The rows are grouped in 3 ways, from coarse to fine. Each group lies inside one group of the grouping before and may be the whole of it. The rows also spread widely along 10 directions, which tell nothing about the answers.
Some rows, each with its group in each grouping after it:
[  7  -8 -17  -2 -18  17 -14   9   2 -14 -26   3  -1 -17 -11 -19   0  14
 -44]  nel luzim Z906
[ 23 -30  -6 -22   4  11 -48   8  25  21  11  21  19  -6   7  -8  -6  -7
  43]  nel Letog Z223
[ 31 -12 -26  36 -15  12  43  15 -32  -9  18  12  13 -49  29 -10  12 -15
   6]  Matu Kad Z677
[-12   2  27  -6  29 -13 -10  15 -25   5 -11   8  10 -17 -20  31  16 -19
  29]  sufe keliz Z30
[-22  -9 -28  11  17  -7  11  -3  23   9   2   3 -16  54  22  30   6 -42
  42]  sufe Dezar Z598
[-16   4 -17  19  10   7  60  55 -52  17 -38  17  29  14  -4  50  27  -8
 -28]  nel luzim Z374
[-13   6 -19  25  -6   7  37  -4   9  -6  -4  -7  -9  14  29   1   7  -1
   2]  Matu mezo Z724
[ 29 -46  20  20  25   2 -30  -9  17  22  -1  36  46 -69  -1   5 -10 -17
  35]  rofon bipot Z292
[ 18  45  -2 -43  23 -50  -2  29 -30  15  34   4 -37  10 -26  18 -14 -23
   1]  nel fuviz Z838
[-34  19   1  43  23  12  61  16  26   9  -6  18  18   3  30  19  -8  -3
  21]  Matu Tup Z539
[  5   8   9 -27 -10  -7 -25  -8   2  -9  -4 -11 -25  -3  -7 -10  -9  -2
  -8]  sufe keliz Z669
[ 21  -6  -4 -27  -7  -5 -31  -1   0  -8  -1 -22 -26  10   9  -6  -5   6
  29]  Matu Kad Z881
[  1  13  -6 -26  10   1 -37  17  48   5   7  14 -12  10 -10 -23 -25   8
  33]  nel bofi Z80
[  3  26   2  26  15 -21  61   5 -28   3  38   5   4 -26  23  11   9 -25
  18]  Matu Tup Z695
[ -1  20   9  14  13  -5  20  23  14 -28  -1  -5  -2 -37  15  -5 -13  -3
  14]  rofon lor Z604
[-23  -9  -4  -2  21 -10  -6  -2 -15  16 -27  16   6  10 -45  16  11  -2
 -47]  nel Letog Z639
[-18  22  -2  12 -19   7  40   8  -7 -19  -8 -12   2  13  15  -9  12  16
 -22]  rofon bipot Z532
[  0   8  29 -13  11   1   8   3  -5  15  -2   7  29  -3   9  12   7   8
  31]  nel bofi Z996
[ 20  30  16  -4  14 -12  20  44 -20 -28  28 -13   4 -33  24   4   6 -13
  54]  rofon lor Z312
[ 10 -20  -6 -29  -1   0 -45 -13  11  28 -15  23   9   8 -40  -6 -13   7
 -26]  nel fuviz Z230
[  5  16  17 -13  -9 -23  22 -13 -65   2  23 -17   8  -9  -9   4  20   8
 -11]  Matu Tup Z814
[  7 -13  11  -9  -4 -19  -9 -23  -5 -42 -28 -53 -31   1  19   0  12  -1
 -20]  rofon lor Z169
[ -2  18  52 -25  21 -17 -14  -8 -14 -10 -27 -22 -14 -16 -13  18 -13  31
  -5]  Matu Kad Z127
[-26 -12 -25 -15  -8  20 -23  16  37  21 -38  24  -5  43 -28  -1 -24  24
 -19]  Matu votu Z550
[ -6  35  37 -22 -26   7  18  -7 -27   9  29   2  38   2  -9  -9   0  34
  10]  rofon nak Z657
[-32 -23  11  26  28  18  -7   2  40   2 -47  11  18  -3   6  22   3 -18
  29]  sufe keliz Z602
[ -4   7  56 -21  21  16 -14 -15  60  56 -26  57  38 -39 -23   0 -69  43
 -22]  nel fuviz Z514
[ 33   9  -1 -42   4 -30 -51  -9  27 -18  12 -15 -57 -14 -11 -18 -38  -3
   0]  rofon nak Z172
[  6  23  10 -19 -19   6  -7   1  -2 -21  18 -17  -9 -17  17 -32   6  17
   4]  nel Letog Z972
[ 28 -17  11   2  -1 -21  -4 -25 -19  -9   8  -6   2 -50  -9 -10   1  -9
 -23]  rofon lek Z717
[ 22  -6  10  -8  -8   8   6 -17  20   3 -11  -4  -2 -14  33  -7 -15  10
 -12]  nel fuviz Z838
[ 33 -21 -49 -28 -24  12 -31  12  50   8 -20   9 -36  16  19 -16 -41   3
 -24]  nel luzim Z906
[ 23  24   3 -29 -16 -15  -6  15 -15 -38  13 -44 -34  -8  21 -15   3   7
  12]  rofon lek Z717
[ 14  19 -33  -9 -13  10  18  24  35   7  34  17  -8  13  28 -30 -20  -3
  33]  nel bofi Z80
[-10  -2  25   2  26  13  -9 -10  58   5 -30   7  10  -8  19   2 -22   8
  18]  nel fuviz Z230
[-48  -9  56  15  26   5  37 -42  13  30 -44  -5  37  37  17  47   4  26
   3]  Matu Tup Z695
[  0  -9  10  23  -8  17  22  23 -51   3 -30  18  41 -44 -18  10  25  22
 -21]  Matu mezo Z724
[ 23  -3 -41  28  -6   6  26  29   5 -28  13  -6  -9 -21  43  -6   5 -33
  31]  rofon nak Z657
[-27 -15  11 -13  25   9 -20  -8  48  38 -45  30  12  22 -21  18 -30  22
 -24]  nel Letog Z639
[ 12 -14 -49  16 -21  16  28  16 -16   3  24  11  18   5  25 -11  28 -23
   9]  nel Letog Z639
[ 12 -27 -24  11  18 -22  -4 -23  54 -14   8 -24 -34  19  49   5 -12 -44
  39]  rofon lor Z169
[ -5  -7 -16  -9  -6   6 -27   1  17   1 -16  12 -13  -2 -23 -11  -9 -10
 -21]  sufe keliz Z669
[ 15   0 -18   7  -7 -15  -5   7 -32 -29  20 -22 -11 -17   3 -12  30 -23
   7]  rofon bipot Z292
[-11  26  12 -44 -34  -1  -7 -18  17  21  24   5   7  34 -22 -24 -30  39
 -21]  rofon lor Z169
[ -5 -21  16  31  11  12   0 -17  37  -7 -22  12  21 -38  12 -10  -9   3
  -4]  rofon bipot Z532
[-38  18  -3  -8  -7  20 -14  -7  29  -1   4  -6  12  59  -3 -13  18  10
  22]  nel fuviz Z838

New rows, each followed by its group in each grouping:
[-55  16  35  15  21  10  13  -5  -5  18  -6  29  47  14 -30  24  16   3
  22]  sufe Dezar Z598
[ -1 -10  28  22  23  11  13 -12  53 -13 -34  -4  -8 -39  52   7 -23 -13
  20]  sufe keliz Z669
[ 54 -37 -48  -7   8 -19 -22  36 -34  17  16  25  -7 -35  -5  11   9 -49
  12]  nel Letog Z972
[  6  26 -25  14 -55  38  46  29   3 -14  31  12  27 -14  33 -47   2  23
   1]  rofon bipot Z532
[ 12  -4  -4   6  -5  -6  32   4 -33   9  15  -6  14   3  29  19  19 -12
  28]  Matu Tup Z695
[ 42  -9 -46   0 -45  17  -2  24   0 -28  33  -8   0 -23  31 -41   3 -11
  23]  rofon lor Z604
[ 23  12 -31 -11 -32  10   8  14   2  -4  41  10 -10  -2  29 -20  -8 -17
  33]  sufe Dezar Z598
[-13 -15  -1  48  10  48  34  22  69  26   5  44  67 -17  58   1 -16  -3
  78]  rofon bipot Z292
[-22  -8  -9  -3  10  -4  -6 -36  60  33 -12  17 -15  29  -4  -2 -46  12
 -23]  Matu Tup Z814
[-23  -1 -17  16 -36  31  17   2 -15 -32 -18 -24   9  15  16 -17  42  -1
  -5]  sufe keliz Z602
[-13  -5 -34   4 -24   4  17 -21   6  -4  -9 -13 -15  47  -2  -4   2   0
 -40]  rofon nak Z657
[-17   1  23   3  29   0 -15  -5  42  29 -17  44  11 -28 -26   8 -38  -8
  -4]  sufe keliz Z669
[-30   1   8  28   2   6  27 -15 -15 -16  -8  -7  10  -8   3   2  34 -17
  -6]  sufe keliz Z30
[ 22 -39 -54 -22   9 -32 -61 -30  40  29   4  32 -58   4 -46 -10 -42 -47
 -44]  sufe keliz Z30
[-36   9 -39  33  28   0  40  40  33  23 -11  39   8  27 -16  24 -15 -22
  -2]  rofon lek Z717
[-31  41  19  -9  19   8  48  25  45  16 -27  -6 -22  50  47  33 -44  30
  29]  Matu Kad Z677
[-18  20  32 -16  24  13  -5   6  63  31 -39  40  11 -15 -19   1 -59  35
 -25]  nel fuviz Z230
[ -5   7   9  30  42 -12  33 -21  75  12  -5  30 -14 -42  26  -3 -47 -20
  -6]  nel bofi Z996
[ -1  -8 -53   7  -9  10   8  19   8   1   3   1  -8  37  19   4  16 -25
   7]  nel luzim Z374
[  1  12  -2  26  -1  10  41  22  25 -32 -11 -12  -3 -27  45  -7 -11   1
   7]  rofon lor Z604
[  1  22 -23  -6  -5  -2  33  22   8   0   9   0 -14  19  23  -3  -2  -9
   7]  nel bofi Z996
[ 16  10  -2 -27 -30   4   0   2 -41  -8  -1 -16   2   3  -8 -12  20  15
 -33]  nel fuviz Z514
[-24 -40   6  -3  12  22 -71 -11  26  13 -26  21  30   8 -37   1  18  -8
  35]  sufe keliz Z30
[ -9   7  28  10  -5  -8   8 -41 -23 -21   4 -19  13 -19 -13 -10  19   8
 -23]  rofon nak Z657
[  9 -31 -23  12  28 -37  -4  -1 -13  -3 -19  -9 -26  10  -6  33  15 -45
  -9]  rofon bipot Z532
[  3 -23 -46  -7  -5  11   2   6  39  44  -8  30   1  47  11  15 -24 -14
  -8]  nel luzim Z374
[-11  -8  15   2  13  -1  -9 -21  27 -18 -50 -13 -15 -12  -1  -5  -4  12
 -39]  nel bofi Z996
[-15  30  26  -9  16 -12  23  -1  41  15 -20  15 -17  -3   0   5 -52  25
 -33]  rofon bipot Z532
[ 47 -28 -35 -25 -26   0 -27   5  -8  -6 -19  -9 -28 -15   7 -12 -10  -4
 -42]  nel luzim Z374
[-23  -7  35   3  28   0   8   4   4  19 -52   1  12  14   6  46  -3  20
  15]  Matu mezo Z724
[ -6  -4  -2 -10  22   9 -42  22  50   0 -22  17 -10 -15  -4  -8 -21   4
  17]  nel Letog Z972
[ 13 -31 -11   6   9 -18 -35 -14 -28  -4 -15   0 -11 -23 -32   4  20 -13
 -16]  Matu mezo Z724
[ 15 -36 -20 -17  -9   9 -17  19 -20  -7 -31 -26  -3  33  25  19  33  -6
  10]  nel Letog Z223
[-22 -28  -3  20 -17  47 -31  -1  35  -8 -27   6  45   5   2 -23  19  23
  21]  rofon bipot Z292
[ -1  30  25   3  44 -19  32  38   3   6  -1  23  -4 -43   8  21 -22  -8
   2]  nel Letog Z223
[-25  15  20   4  31 -27 -10 -27   0  -4 -12  -1 -20  -5 -45   7  -9   6
 -34]  Matu Kad Z127
[-10   6  18 -12 -13  -6 -10 -11 -24 -19 -11 -24   1  12 -16  -6  24  18
 -19]  rofon bipot Z532
[-13  20   0 -15  -4 -38 -15 -49 -19  -3  17 -12 -40  13 -48 -16   3   4
 -54]  Matu mezo Z724
[-20   6   0  36  19   8  24  27 -25   2 -21  30  24 -34 -32   9   9   5
 -19]  Matu Kad Z677
[-47  43   0  13 -28  32  48  -2  45 -19  22 -14  18  47  38 -27   1  27
  24]  rofon lor Z604
[ 16  13  45 -29  -2 -17  -2 -16 -23  -6  29 -20  16  -9   5   2   5  11
  27]  rofon lor Z312
[  0  15 -10   1  -7  10  32  16   6  18   2  19  13   0  13   5 -13   4
 -14]  nel luzim Z374
[  2   3 -16 -19  13 -15  -8  17   3   3 -10  -8 -24  31   4  22  -2 -13
   5]  nel luzim Z906
[-13   5 -42 -21  -6 -16 -42  15  -6 -21   9 -21 -30  48 -38 -12  23 -15
   5]  rofon lek Z717
[  2  30  -5   3  -4 -16  33   5 -38 -32   4 -24 -20 -14   0 -10  25 -10
 -34]  nel fuviz Z230
[ -4   5   5  -5  24 -17   2  -3  37  14 -18  21 -34 -21  -5  11 -44 -16
 -22]  sufe keliz Z30
[  1  19  22  14  26 -34  14  -2 -10 -63   6 -59 -32 -23  37   7  25 -29
  36]  rofon lor Z604
[ 22  38  13 -39   5 -19 -19   5  21   0  20   7 -29 -28  -8 -24 -39   9
  -7]  nel fuviz Z230
[ -1  -4   9 -45 -52  19  -3 -20 -38  15 -19 -15  23  50 -22 -16  22  55
 -47]  nel bofi Z80
[ 14 -11   2  -9 -17  -6  -1   0 -34 -12  10 -19  19   1   2   2  25  -4
  14]  rofon lor Z604
[ -6 -46  14 -11  13  -4 -39 -40  33  23 -32   6   2  21  -7  16 -14   3
   9]  Matu votu Z550
[ 27  20  -9 -22   9 -32 -18  14   7   0  32  14 -29 -39 -28 -19 -34 -13
  -8]  rofon lek Z717
[ -8   9  28 -30 -12  -3   8 -17  -1  18  -3 -20   7  44  19  17  -4  26
  10]  rofon bipot Z292
[-13  20  40 -32  15 -26  -2  -1 -43  35  -3   5  11  22 -34  39   3  23
   8]  Matu mezo Z724
[-24  28  79  18  53 -28  42  -9 -42 -14 -32 -16  18 -50  -2  45  20   4
 -19]  nel luzim Z374
[  9  -5  32 -29 -12   7 -30 -18 -10  -2  -2 -15  13 -11   5 -12  13  24
   7]  nel Letog Z972
[-18   4  23  13  29 -17  -6 -24   8 -36 -14 -33 -14  -9  10  -1  31 -16
  17]  nel bofi Z996
[ 31 -22 -56   8   1 -19 -37   3  10 -37  22 -11 -44 -15  -5 -23  11 -50
  14]  rofon nak Z172
[-21   1  12 -28  17 -21 -59 -23  17 -10  -4 -17 -19  38 -41   3   6   0
  15]  rofon nak Z172
[-13 -11  -1   8  33 -19 -29 -29  31   1   3   9 -16 -12 -19  -8  -2 -25
  -8]  nel Letog Z972
[ 25  10  -3 -52  -7 -25 -51 -18  30   3  20   0 -55   1  -6 -16 -47  -5
   4]  sufe Dezar Z598
[ -1   1  31 -26  21 -33 -44 -41  -1  -8 -13 -11 -31 -28 -41 -11  -8   7
 -56]  nel Letog Z972
[-41  37  31  24  20  13  26   2  41 -28 -28  -7   2 -12  11  -3 -17  22
  -1]  rofon nak Z657
[-26  26  31   5  22   9  25   6  36 -27 -64 -22 -21  -8  23   7 -18  27
 -33]  nel fuviz Z230
[  2 -12 -23  15 -15   6  24   2   2  -6 -20  -6  -7   4  14  -3   1   1
 -38]  rofon bipot Z292
[ 22   2  17 -42 -10  -6 -10 -26  22  61  11  43  12  -8 -18  -2 -57  24
 -41]  nel luzim Z374
[-19   5 -40  14  27 -12  -8  10  31 -16 -18   1 -37  17 -17  -4   2 -32
 -19]  nel fuviz Z230
[ -1  12  21 -19 -10  -9  15  -8 -14  -2   8 -26   4  22  15   9   8  12
  14]  rofon lek Z717
[-28  25 -32  38  16   6  41  35  28   8 -17  40 -11 -17 -13  -1 -26   0
 -31]  Matu mezo Z724
[ 21   1 -32 -36   1 -27 -37 -18  24  44  44  36 -21  15 -35 -11 -37 -23
 -14]  nel luzim Z374
[ 11 -21 -21  14 -24  23  34   1  -5  17 -22  14  12  -2  16   0  -9  13
 -27]  Matu Kad Z881
[ 17   0 -25  15 -23 -18  41  -1 -53 -25  28 -22   0  -8   8  -5  34 -25
 -18]  rofon lor Z604
[ -3   8  39 -31  42 -45 -31 -31  22  21   4   5 -22   9 -32  28 -33  -7
   8]  rofon nak Z172
[  7  12  30 -12 -18  -6  31  -7 -37   1  18 -15  31  -1  12   9  15  15
  11]  rofon lor Z604
[ 28  26   6 -28 -11 -21   8  20 -53 -24   1 -26 -24 -20  -1  -3  14   2
 -27]  nel fuviz Z838
[  4  -4 -10 -14  22 -20 -13  31 -33   2 -16  -1  -3   9 -23  27  26 -22
  13]  nel bofi Z996
[ 28  12  17 -11   6 -23  25   0 -38   9  12   3   6 -31   3  11   2 -10
 -12]  nel fuviz Z230
[ -9  12  36 -15  64 -22 -23  27  19  38 -20  44  19 -24 -41  38 -31  -8
  25]  nel fuviz Z230
[  4  -5  -5   4  12 -14  -2  -6  27   0  -1   5 -15 -10   5  -4 -18 -10
  -4]  rofon bipot Z532
[ 28  -1 -23  -7 -10  -3 -34  14 -11 -44  24 -24 -25 -35  16 -37  27 -22
  24]  nel Letog Z972
[-16  -1  26  17  18   3 -14   4   5 -34 -16 -15  21 -29  -4  -4  20   1
  28]  rofon lor Z604
[ -7   4  14   5  21  -3   2  -3  28  32 -10  49   8 -38 -29   3 -40 -10
 -26]  sufe keliz Z669
[ -6   6  11  29  40 -15  27   6  23   4  -2  23  -4 -47  13  19 -19 -42
  21]  sufe keliz Z602
[ 22  16 -28 -17 -14  -6   0  17  11 -16  18  -5 -32  -4   9 -34  -9  -2
  -3]  nel bofi Z80
[-10 -43  -6  28   1  23   6  19 -21  29  -9  37  85   0 -18  24  33 -12
  34]  rofon lor Z169
[  9 -38 -33  29   4  27  12  26  26   1 -41  26  12 -32  20  -3  -5  -9
 -28]  nel Letog Z223
[ 18   6 -18   3 -44  30 -17   4  24 -40   9 -13  -6 -37  21 -64  -4  23
 -12]  rofon bipot Z292
[  0  -2  15  -2  -5  -8  13 -31   7  17   3  16   1 -17  -8  -7 -24  12
 -29]  Matu votu Z550
[ -6  39  47  14  37 -34  16  -9 -35 -50  10 -38 -15 -51   5   0  34 -19
   5]  nel fuviz Z838
[-19   5  25   3  14   4   1 -27  34   9 -20   9   8  -1  -5  -3 -14  13
 -27]  nel fuviz Z838
[  2  13  39 -36  16 -17 -26   1 -21  11  -8  -5   8  -3 -18  21   2  12
   8]  nel luzim Z374
[  2  23   7 -23 -34  -6  49 -17 -29  22  10 -14  -7  35  19   8 -11  30
 -34]  Matu Tup Z539
[-23  13  -1  -2   7   9  -8 -12  40   4  -5  10   4  19  -9 -14  -9   6
  -3]  nel fuviz Z230
[  3   0   7  15 -14  25  -1  22 -19 -15   6  16  38 -57  -3 -20  22  -7
  26]  sufe keliz Z602
[-12  20  26  33  -6  25  46  12  -4 -27 -24  12  29 -61  -1 -16  -2  29
 -39]  rofon nak Z172
[  1 -11 -47 -16   4 -16 -52  21   1 -33 -31 -28 -60  22 -23  -6  10 -15
 -15]  Matu Tup Z695
[ 19  -5  10 -32  -2  11 -11  38 -16  43 -12  36  40  -4 -13  26 -17  20
  13]  nel luzim Z906
[ 23 -23  15 -21 -12  14 -18 -14   2  11 -22   0  20  -9   9  -2  -1  17
  -6]  nel fuviz Z230
[-20  16  -3  20 -25  48  21  22  24  -5  28  28  62  -7   6 -37   7  20
  34]  rofon lor Z312
[  5 -26  15  -5  -3  11 -10 -16   2  26 -13  29  28 -15  -5  15 -10   1
   5]  sufe Dezar Z598
[  2 -14  -7   8   6 -16   2 -12  -7 -18 -11 -22 -15  -1  -1   4  14 -15
 -15]  rofon lek Z717
[ 35   6  36 -62  11 -32 -40 -29  40  37   3  16 -28 -17 -18 -13 -68  26
 -19]  nel bofi Z80
[  4  24 -30   4 -43  27  37  38  -6 -31  -8 -19  -9   1  34 -27   4  23
 -25]  rofon bipot Z292
[-16   0   9  13   6  -4   1  -8 -16 -15 -23  -4   8 -10 -29   5  12   3
 -30]  rofon nak Z657
[ 16  -3 -31 -13 -19  -3  35   7 -34  24  28  -5  11  53  28  22  28 -26
  22]  nel fuviz Z514
[  6  -6 -29  -9  -4 -14 -35 -23  34 -14  -5 -18 -56  15   3 -19 -14  -6
  -8]  Matu mezo Z724
[  7 -36  -3  12   4  10  -2 -10   8 -15 -44 -17   1  -3  16  -1  19   2
  -9]  nel bofi Z80
[  6   7  10  -1  33 -20  -2  20   7   6  -5  23  -5 -29 -22  19 -23 -12
   6]  rofon nak Z172
[-43  -3  29  20   9  14 -13 -19   4 -16 -30  -9  31   1 -23  -3  29  20
  -8]  rofon bipot Z292
[-11  40 -39  -8 -14   2  45  14  28  18  24  19 -17  40  10 -14 -25  -4
 -23]  nel fuviz Z230
